The rows come from 5 hidden closed curves, with some noise, and rows from the same curve form a group. Each curve winds through 6 dimensions. The rows are also pushed far along 5 directions, which tell nothing about the answers.
In the rows, 128 means zero.
Some rows, each with its group after it:
[142 132  96 118 101 143 124 114 143 185  75  77 174  94 145 118 151 152] => j978
[203 140 138 119 124 165 158 148 103 196 112 153  92  99 179  80  69 128] => j692
[175 135 107  87 146 149 146 122 118 193 135 128 103 104 143  92  98 140] => j538
[ 73 186 158 136 143  78 161 170 141 126 120  63 134 174  71 118 119 109] => j692
[137 161 116 146  88 114  71  72  97 125  83  97 158  84 124  78 160 156] => j257
[ 94 186 137 162 145  47  88 127 132 158  78 119 138 196  48 104 141 118] => j978
[123 124 128 135 104 173 136 144 143 112 108 140 121 102 175 157 115 149] => j538
[113  93 111  99 146 148 136 130 148 155 123 120 137 139 140 135 127 126] => j978
[179 137 117 142 129  89  88 114 101 138 147 173 108 116 110 136 147 139] => j538
[189 108  82 115 120 137 103  92 104 186 111 131 138 120 146 101 125 133] => j692
[188 105 112 113 134 133 115 105  92 139 162 158  78  79 153 102 115 140] => j692
[120 158 128 154 121 128 134 154 167 107  92 112 181 125 115 164 141 141] => j257
[ 91 130 124 142  81 167 159 130 141  89 105  60 171  93 150 143 138 128] => j692
[140 167 106 129 133  99 120 128  77 204  88  95  65 165  99  32  61 110] => j978
[120 131 161  94 165 132 144 142 116 121 191 189  66 167 128 132  98 126] => j978
[111 180 137 163 113 142 177 191 116 128  97 143 122 153 114 143  75  96] => j978
[145 136 118 169  89 104  85  76  99 184  83 119 138  74 117  85 181 136] => j257
[150 123 161 148 113 149 147 157 149 107 129 160 140 117 161 170 135 138] => j124
[149 108 153 168 155  39  93 154 117 115 119 162 115 167  82 118 129  95] => j124
[143 113 124 146 102 128 136 136 122 122 143 121 142 128 138 162 148 117] => j978
[127 154 165 173 115 132 182 207 142 122  97 127 123 149 135 150  82  99] => j124
[152 122 131 138 121 134 158 152 102 156 131 131 104 142 135 125  95  99] => j538
[106 169 126  89 132 184 197 166 115 155 137 127 104 151 149 125  68 120] => j978
[ 84 140 169 118 179 102 139 153 142  68 182 179 104 164  83 152 125 115] => j124
[105 145 125 123 133 107 124 120 103 127 140 153 155 162  90 132 151 109] => j978
[102 232 173 189 103  84 132 167 104 117  52 109 136 111  79  71 104 122] => j257
[100 162 140 145 118 116 140 131 121 168 103 118 116 132 109 103 133 118] => j257
[176 133  98 159 118  70  66  95 108 146 115 130 144 127  96 126 172 132] => j124
[ 98  94  74 109 100 148  73  46 142 125  76  51 195  91 146  86 173 162] => j257
[168 143 133 125 108 164 134 114 118 171  93 127 124  80 168  88 116 150] => j538
[181  94 143 141 128 139 133 136 101 139 171 186  79 152 161 141 100 102] => j124
[ 52 119 109  64 145 123 125  92 180 136 109  30 229 169  92 127 188 144] => j692
[129 106 110  84 156 122 127 104 133 169 155 130 141 151 113 125 154 123] => j538
[145 157 117 132 134 101 109 122 107 135 104 120 117  96 104  83 117 138] => j692
[147 140 117 135 112 107 100 113 115 109 103 120 156  56 116 110 161 150] => j257
[192 127 120 127 138 122 107 139 115 110 146 172  90 111 144 132 100 141] => j124
[112  99 107  94 140 132  92  81 131 111 155 118 124 122 132 124 152 150] => j978
[151 146  88 113 120 161 124 107 139 191 104  99 116 130 150 109 107 152] => j538
[167 105 104 160  99 112  92  95 103 144 107 124 158 103 127 120 168 120] => j538
[184  99 121  97 108 164 157 136 143 103 185 130 143  71 182 194 151 155] => j692
[ 94 131 133  89 115 181 158 114 134 115 150 109 155  99 150 139 147 146] => j124
[157 160 123 124 126 101 114 126  89 149 123 146 129 111 103 109 136 131] => j978
[ 80 140 113 126 130  82  71  58 114 211  74  90 153 160  76  47 171 122] => j257
[ 97 157 139 118 132 134 145 129 139 165 111 121 129 157 118 106 121 127] => j124
[155 127 110 118 143  99 128 135  94 148 142 137 104 131 108 116 119 111] => j978
[131 137 171 159 140 112 133 137 104 154 117 152  82 142 125  68  91 103] => j692
[104 179 112 105 132 120 138 134 131 174  71  74 156 117  97  78 114 140] => j257
[139  96 106 100 141 102  72  83 109 159  88  95 150 141 121  52 127 131] => j124
[ 72 104 123  67 193 125 138 119 142 120 190 137 102 177  99 125 123 118] => j124
[139 137 137 155 127 137 113 123 145 126  96 131 111 115 142 102 103 139] => j538
[124 122 141 119 147 138 123 110 136 144 176 178 108 150 129 142 143 128] => j124
[153 116 111 143 108 127 106 117  91 176  74 134  97  98 150  80 104 130] => j538
[126 108  98  93 169 111  85  84 142 153 128 126 136 165 107  96 137 142] => j257
[148 160 128 133  97 159 137 132 100 136 107 118  89  92 161  98  85 144] => j257
[114 179 155 137 149 131 172 189 156  97 141 165 138 170 105 182 104 121] => j692
[165 110 123 100 137 122  94  78 123 158 155 161 156 138 127 126 177 145] => j692
[146 121 111  92 145 105 115  99 107 233  78  67 127 154 122  23 103 118] => j692
[116 141 101  68 133 154 165 137 122 146 146 102 134 122 136 135 115 134] => j978
[125  95 132  62 165 144 122 102 158  87 217 166 140 123 135 174 171 158] => j538
[202 136  89 141  74 165 126 115 112 137 121 113 150  51 172 156 139 154] => j257
[170 153 145 173 107  77 118 141 122 124 120 113 124  90 113 139 147 131] => j692
[151 128 113 103 128 131 154 168 136 129 116  94 135 110 140 145 105 136] => j124
[121 116 133 109 157 100 118 113  95 111 157 156 121 162  94  99 126 102] => j692
[112 193 137 145 128  83 146 164 120 117 121 113 141 165  72 138 119 109] => j257
[118 150 163 138 141 127 125 139 134 109 115 153 134 140 125 107 117 126] => j257
[131 122 125 143 131 125 124 147 156 113  94 118 148  97 129 141 136 145] => j124
[ 55 122 107  67 155 127 140  99 132 189 103  66 165 192  95  73 136 113] => j538
[105 139  99  95  84 213 179 138 141 125  83  77 199  60 179 143 133 145] => j978
[147  96 132 109 164 110 146 152 131 111 176 163 117 126 117 162 133 117] => j538
[114 167 138  81 156 151 170 151 132 162 117 103 114 126 125  77  79 136] => j538

New rows, each followed by its group:
[ 86 139 116 123 136  95 132 148 134 121 117 115 150 163  83 153 141 116] => j538
[131  89 118  85 182 143 116  94 134 154 172 145  63 180 139  80  79 122] => j538
[152 122 158 139 144  78 133 147 129 103 197 150  97 146 102 166 147 117] => j692
[131 107  84  78 152 156 118 100 141 148 134 106 116 152 145 109 101 145] => j257
[125 142 163 126 131 128 159 158 142 127 109 111 164 137 128 121 122 120] => j692
[184  94 133 139 158 100  94 108 134 121 188 207 128 153 120 171 170 127] => j257
[125  89 105  45 131 172 150 129 151 111 158  89 168 105 167 160 144 161] => j124
[127 142 102  89 129 154 112  86 140 156 114 121 177 131 133 125 154 156] => j692
[ 62 108 138  72 189  80 114 123 107 137 167 152  94 221  74  99 116  98] => j538
[121 174  88 118 136 119 113  95 142 171  77  42 149 146  98  54 103 138] => j538
[127 135 137 145 100 137 139 130 112 113 124  99 125  90 142 114 125 121] => j692
[121 128 157 101 153 156 210 209 173 116 146 109 117 151 149 169  74 115] => j692
[157 118 120 136 138 107 103 117 131 110 152 146 100  91 123 139 144 144] => j692
[150 114 143  93 132 159 159 124 139 168 159 137 122 143 165 129 121 129] => j692
[120 101 127 113 156  92 114 109 151 129 168 111 116 158 101 144 157 131] => j692
[128 138 109  68 131 167 171 134 110 154 120  82 140 121 146  85  90 128] => j692
[124 125 152  99 157 115 125 129 127 157 125 147 116 172 122  92 109 125] => j124
[177 140  98 121 103 119 109  99 125 174  91  67 159  67 135 100 156 159] => j692
[121 141 117 111 132 174 146 120 174  72 153  93 145 121 144 152 118 158] => j538
[126 165 119 121 127 114 127 115 142 152 100  93 180 114 102 112 158 144] => j538
[151 157 137 121 124 155 157 139 112 144 145 123  95 140 143 105  83 120] => j538
[ 60 153 170 141 166 123 167 186 130 119 118 151  83 213  97 107  52  83] => j978
[ 84  99 118  80 147 148 139 138 169 106 110  83 171 148 134 138 128 140] => j124
[ 87 171 118 137 128 106 120 132 141 123  72  65 149 110  89  91 127 141] => j692
[115 155 109  96 143 170 146 114 161 124 131  75 130 143 135 107  91 148] => j538
[121 123 122 115 129 158 158 141 110 100 138 128 125 115 142 126  98 112] => j692
[136  59  55  45 148 170 106  57 112 234 141 109  99 166 164  87 118 135] => j538
[ 81 151 102 107 105 142 129 109 129 103  70  57 226 107 110 106 157 138] => j692
[164 135 136 137 147 113 149 164 134 129 145 152 124 105 118 154 125 122] => j538
[ 96 115 113 107 155 133 143 122 140 117 166 127 113 135 110 146 135 119] => j124
[ 80 131 103 106 122 183 133 100 138 149  97  98 136 151 151 104 106 135] => j978
[152 146  89 133 101 127  92 112 134 113  75  84 174  76 130 131 146 167] => j124
[141  99 112 142 113 135 107  99 106 129 107 151 163  96 141 121 159 124] => j978
[125  87 105 111 117 194 157 139 161 134 113 116 147  93 181 158 121 136] => j978
[136 117 107 112 133 154 156 157 120 195 110 128  72 160 152 113  62 107] => j538
[178 106 123 104 147 140 161 164 153 127 164 137 118 112 151 172 110 141] => j692
[118 110  95  48 126 149 125 111 139 142 119  64 185 111 144 112 149 161] => j124
[123 122 123 107 143 154 170 167 140  89 154 148 149 153 132 179 109 117] => j692
[148  72 123 101 163 115 123 140 105 121 176 187  78 125 134 140 118 117] => j538
[135 123 135 121 170 141 156 162 172 105 193 157  89 187 127 192  99 118] => j538
[170 146 124 132 115 114 129 132  84 156 113 152 128  88 125  99 129 129] => j978
[134 133 100 134 123 135 129 132 138 160 107 125 139 133 132 146 128 130] => j978
[128 143 116 129 117 136 119 110 107 126 136 154 144 134 123 141 144 131] => j978
[127 176 147 145  90 134 163 171 139 113  98  95 177 112 130 165 137 131] => j124
[142 120 126 103 157  93 123 133 144 148 136 110 146 154 104 122 136 126] => j692
[169 111 124 103 146 111 131 129 134 144 176 128 114 131 128 147 142 139] => j692
[ 92 126 117 139 121 154 156 155 160  67 146 112 152 158 127 196 124 115] => j124
[179 158 142 133 122 162 192 208 137  86 142 149 105  62 165 173  79 142] => j692
[116  93 110  59 134 194 134  80 153 122 149 124 182 105 170 132 161 162] => j692
[153  98 165 108 161 134 150 175 138 111 159 184  86 152 158 144  84 122] => j124
[126 109  98  82 168 151 134 108 171 129 185 113 122 172 126 148 120 138] => j538
[199 165 128 157  84 174 167 150 108 167 101 122 109  77 177 112  80 133] => j538
[120 152 134 162 103 110 121 117 110 170  91 117 127 104 110  97 147 123] => j257
[194 135 130 141  96 105  86 103  96 144 109 144 157  83 139 116 169 154] => j124
[166 118  88 111 118 129  77  61 125 223  98 111 117 124 143  78 143 159] => j978
[156 160 126 140 132 137 124 130 116 153 106 169 110 120 135 107 101 134] => j692
[124 129 125 120 150 132 147 152 112 111 143 163 118 158 114 124  91 103] => j692
[194 114 110 131 106 174 109 100 109 121 140 163 108  85 188 134 115 155] => j124
[135 186 132 160  99 130 140 149 102 140  85 135 135 108 121 113 113 126] => j978
[174 109 122 122 141 146 122 105 108 130 157 144  73 120 161  84  80 124] => j538
[158 133 105 162 119 136 130 140 148 142  97 113 121 112 142 138 104 132] => j538
[175 122 151 155 138  98 122 168 100 119 104 156  94 125 133  93  78 109] => j124
[118 160 150 215 102  89 137 195 147  81  67 144 179 109  91 180 145 109] => j978
[ 86 131 141 108 120 164 176 143 157 155  92  49 141 137 153  99  99 123] => j692
[163 118 117 126 129 123 128 124 135 143 134 138 149 100 130 145 155 133] => j538
[106 136 169 155 144  55 135 151 112 112 165 146 128 208  71 155 146  84] => j978
[152 112 176 152 122 121 146 156 146 101 142 145 143 120 144 162 141 119] => j692
[ 62 116 132  73 184 129 151 133 146 148 141  94 104 193 105  88  90 106] => j692
[ 70 176 114 135 122 107  94  94 116 186  58  69 118 181  93  42 106 128] => j257
[157 144 127 184 127  60  79 133  92 123  68 130 119 123  89  67 100 114] => j124
[181 104 142 128 141 112  93  98  95 192 129 176  97 142 142  81 127 125] => j124
[163 156 136 172  81 135 132 133 107 163  90 100 101 107 157 103  98 131] => j978
[ 95 144 148 139 116 167 181 176 135 116 116  91  86 152 153 120  55 112] => j978
[102 104  90  63 170 175 144 112 137 144 169 145 111 185 133 134  97 123] => j692
[ 55 170 155 145 161 138 190 203 152  82 135 140 101 204  99 160  61  90] => j692
[118 175 191 215 115  72 119 157 113 113  71 148 120 121  92  86 115 104] => j692
